There are 3 ways to turn a row about zero (a turn may also mirror it). The second row of each pair is the first, turned, with some noise. The first 27 pairs use one turn. New pairs use 2 turns, one after the other, and a turn may come again.
Some pairs, each with its turns in order after it:
-0.20,1.85,0.97,-1.01,-0.25,-1.16,-4.04,4.93
2.00,2.52,3.78,-0.84,-2.74,1.48,3.13,-1.77
z_915

0.15,-0.40,1.43,-0.69,0.36,0.59,4.93,0.19
1.04,-2.12,1.75,0.43,-0.09,4.28,1.11,-0.24
z_931

0.73,0.22,-3.92,1.57,-2.00,-0.92,-1.96,0.71
2.68,1.23,-1.00,-1.19,1.69,-3.59,0.15,-0.23
z_931

1.23,-0.87,0.00,2.44,4.08,0.69,-2.74,1.84
-2.22,-3.09,-2.06,0.82,1.69,-2.59,-1.63,2.10
z_931

1.87,-3.42,-2.07,-0.21,-1.99,2.53,-1.02,0.15
1.32,-0.28,0.06,-1.87,-1.76,-3.03,-3.41,1.56
z_102

-0.20,2.51,-3.79,4.93,4.89,-4.93,-0.17,-0.75
0.59,-4.25,-1.47,4.44,2.29,-5.66,1.84,-3.75
z_931

0.50,-0.69,0.01,-0.84,-4.93,1.71,-0.08,0.73
1.91,-1.48,-2.65,-1.10,0.64,2.96,2.17,-1.48
z_915

0.11,0.47,-1.04,-1.75,-0.58,2.34,0.37,-0.02
-1.04,-0.41,-1.40,1.87,0.15,1.39,1.05,-1.10
z_915

-0.79,-0.12,1.13,4.52,0.48,1.43,1.01,-0.37
-2.21,-0.84,-2.21,-0.52,-1.14,-2.05,3.15,1.05
z_102

-0.16,-2.06,0.27,1.61,0.78,-0.23,-1.20,-1.17
-0.08,-0.30,-0.45,0.62,-1.78,-0.02,0.43,2.64
z_102

3.52,-1.22,1.29,-0.97,0.47,-0.62,0.01,0.64
1.17,2.23,-1.54,-0.58,-1.79,0.29,-2.15,-1.01
z_915

-0.71,1.89,0.03,-0.01,0.69,-0.98,-0.69,0.61
-0.08,-0.79,1.23,0.19,0.93,1.13,1.35,-0.49
z_102

3.32,-4.93,3.34,-0.60,-0.82,-3.64,0.56,-1.14
1.17,2.24,-2.93,-5.61,-0.74,-0.55,-3.91,-0.40
z_915

-0.26,-0.26,3.18,-0.99,-0.26,-1.18,-2.42,1.39
2.83,1.31,0.84,1.26,1.57,0.31,1.75,1.62
z_102

1.76,0.63,-0.84,-4.93,-0.99,-0.61,-0.17,-0.08
0.19,3.62,-0.08,-0.10,2.03,2.39,-1.95,-1.59
z_931

0.35,-1.93,1.76,-3.76,-3.14,-3.59,-0.16,0.43
0.27,3.96,-3.48,-1.06,-0.06,3.59,1.37,-1.29
z_931

-3.47,1.34,2.12,1.70,0.59,0.18,0.54,2.26
0.89,-1.67,-0.82,2.23,-4.04,0.01,-0.20,1.32
z_931

-4.93,-0.05,-2.49,0.96,0.15,2.29,0.05,-0.39
-0.50,-3.40,-2.44,-3.96,0.30,1.76,0.27,0.95
z_102

-0.02,0.24,-3.63,-0.21,1.62,-3.13,-1.14,-0.16
-0.80,-2.84,2.37,1.50,-1.05,2.50,-1.69,0.05
z_102

0.31,-1.10,-2.12,-0.97,2.94,0.32,-2.45,-0.93
-2.36,0.93,0.14,1.52,2.95,-1.79,-0.64,0.95
z_931

-0.34,-0.29,-1.15,0.24,0.04,-0.48,-0.54,2.26
1.19,1.47,0.59,0.30,0.38,-0.66,1.50,-0.56
z_915

-0.47,-1.15,-0.18,0.25,0.48,1.37,0.21,2.11
0.36,0.37,-0.75,0.61,-0.47,-1.50,1.82,-1.21
z_915

-0.07,-0.84,2.84,1.42,-0.20,0.17,0.97,1.00
-0.50,-2.07,-1.04,-1.05,-1.88,1.45,0.64,0.91
z_931

0.19,1.61,1.52,-0.95,-1.46,-1.19,2.42,1.79
-0.10,0.58,-0.94,1.61,2.77,-0.62,0.36,-2.46
z_102

2.09,-3.73,1.59,-0.01,2.25,0.29,-0.29,1.62
3.36,0.70,-0.53,1.93,-3.38,-1.33,0.23,0.54
z_102

-0.23,-1.94,1.08,1.09,-0.16,1.00,2.04,-0.38
0.08,-1.20,-2.59,-0.72,-0.16,-1.89,-0.10,0.56
z_915

4.48,2.35,0.36,0.14,0.98,0.62,0.97,-0.65
1.52,0.70,-0.83,2.76,-1.85,1.59,-3.17,0.77
z_915

New pairs. What belongs after each?
0.44,-2.45,0.64,3.94,-0.73,-0.46,0.70,4.93
2.00,4.53,-2.99,0.86,2.46,-0.71,0.80,-2.51
z_931 z_915

-0.03,2.22,1.00,-1.69,-1.96,0.71,0.47,0.35
-0.90,1.61,0.82,-2.17,-1.04,-0.59,-1.89,-0.76
z_931 z_931

-0.34,1.77,1.08,0.45,0.69,2.35,3.83,-1.07
-2.93,-0.17,-0.47,-1.91,0.81,3.31,-1.86,-0.86
z_102 z_102

1.97,-3.25,3.59,3.28,2.87,-4.23,-4.33,0.44
-2.92,1.88,0.15,-0.02,7.42,-2.30,3.49,0.69
z_931 z_915

-0.80,0.02,0.98,1.60,0.73,4.93,0.38,2.23
2.42,-0.80,-2.06,-2.02,3.49,-1.13,-1.15,1.78
z_915 z_915

-0.26,-1.75,-0.61,-2.12,0.53,-0.02,2.66,0.94
-0.64,1.28,1.07,-1.78,1.67,-2.74,-0.13,-0.46
z_102 z_931

-2.53,0.97,-1.84,3.48,-0.55,1.14,-0.80,-1.14
1.07,-0.59,-3.30,-1.08,-0.59,1.94,1.96,-2.48
z_931 z_931

-2.58,0.28,1.68,-0.05,-0.38,-0.27,2.07,1.35
1.92,-0.83,0.71,-3.06,-0.23,-0.02,0.07,1.02
z_931 z_931

0.15,-3.80,-1.51,0.26,0.42,2.11,-0.21,-3.12
2.71,3.60,-1.82,-0.90,-0.88,-0.78,-1.93,0.86
z_102 z_931

0.33,-4.82,0.11,-2.36,-4.93,1.57,0.57,-0.42
2.07,1.52,0.72,-2.46,1.25,0.03,0.59,-6.38
z_931 z_102

-1.57,-2.51,0.33,-0.27,1.30,-0.12,-0.65,-2.04
1.83,0.13,-0.63,1.58,0.07,1.10,2.61,-1.42
z_102 z_915

0.81,-0.01,-0.79,-3.97,0.78,2.13,-0.59,-1.87
-0.34,0.86,3.08,0.97,-1.92,-2.85,1.12,1.40
z_915 z_931

-2.30,1.92,0.54,4.93,0.78,0.38,-2.30,-2.15
2.48,-1.66,-5.08,0.42,1.54,0.42,-0.37,-2.63
z_102 z_102

0.55,-4.41,-0.64,2.81,0.17,-0.26,2.32,-0.55
-0.31,4.45,2.46,-0.24,2.44,0.09,-1.93,-0.16
z_915 z_915

4.93,-2.92,-0.76,-2.24,-2.13,-0.21,1.32,-1.02
-4.77,1.51,-0.90,3.43,-2.13,0.26,-0.85,-0.80
z_931 z_915

0.60,0.10,4.10,1.07,-0.28,2.84,0.30,-1.21
0.70,-0.53,-0.64,-0.25,0.79,-1.39,-3.99,2.91
z_915 z_102

0.95,1.32,1.02,-0.38,-0.15,1.78,-0.53,-4.93
-2.29,1.71,0.38,1.21,-4.15,1.91,1.07,-0.92
z_931 z_931

-0.73,-0.42,-3.73,-1.34,4.93,0.63,-0.78,3.65
0.62,-3.20,0.76,1.64,-3.99,-1.39,1.56,-4.71
z_915 z_931

0.21,0.23,-3.70,1.20,-1.61,1.08,-1.07,3.55
-0.66,-4.32,1.80,-0.96,1.42,0.71,0.53,-2.46
z_915 z_931

0.07,-3.33,0.26,2.21,-0.51,0.69,-0.08,-0.08
1.87,0.05,-0.58,1.68,1.24,2.83,-0.03,1.10
z_931 z_931

-0.44,-0.33,-1.17,-1.90,-0.55,-4.79,-0.78,0.01
1.73,1.78,1.18,-1.69,0.71,1.82,2.67,-2.91
z_915 z_102

0.98,1.51,-4.93,0.11,-0.46,0.37,0.56,0.19
-2.62,-1.20,0.74,-3.75,0.06,-0.09,-0.18,-2.19
z_102 z_915

2.46,0.82,1.92,3.17,-0.43,1.27,-0.30,-2.26
-1.44,1.16,-2.33,-3.36,1.70,-1.35,0.56,1.63
z_915 z_931

-1.34,0.47,-0.59,0.58,2.69,0.66,-0.13,-0.54
0.28,-0.77,1.36,-1.99,-0.17,-1.29,0.53,1.42
z_915 z_915

-0.91,0.74,-2.52,-0.74,1.37,-0.68,0.57,1.49
-0.57,-2.65,-0.80,-0.75,0.97,-1.76,-0.01,-0.50
z_931 z_931

4.93,0.56,3.14,-0.30,-0.71,0.31,3.27,-1.15
-4.92,-0.72,1.52,0.73,2.69,1.97,2.37,0.16
z_102 z_102

1.12,-0.90,2.86,1.85,-0.89,2.31,0.29,-0.18
-1.11,0.94,-2.05,-1.79,-0.33,0.98,2.48,-1.58
z_931 z_915

1.67,-0.87,-0.48,-0.95,0.81,0.70,4.56,-1.82
-3.24,-1.07,1.50,-2.49,2.00,1.08,-1.01,2.05
z_102 z_102

-0.94,-0.17,-1.53,0.04,-0.19,1.21,-1.10,-2.21
2.60,0.06,0.15,-1.25,1.44,0.58,-0.60,-0.28
z_102 z_102

-0.79,1.88,-1.87,-3.63,1.98,0.29,-3.50,-0.50
-1.76,-1.70,2.71,-0.02,1.18,1.68,3.91,1.52
z_931 z_102

-0.17,-1.48,-1.61,0.86,-0.08,-1.51,0.72,-0.98
0.58,0.57,-0.86,-0.45,-0.70,-1.59,0.44,1.96
z_102 z_931

0.15,0.71,-0.42,3.21,0.97,-2.35,-3.22,1.96
0.87,0.48,-0.33,-2.15,-3.87,1.74,-2.93,0.90
z_915 z_915

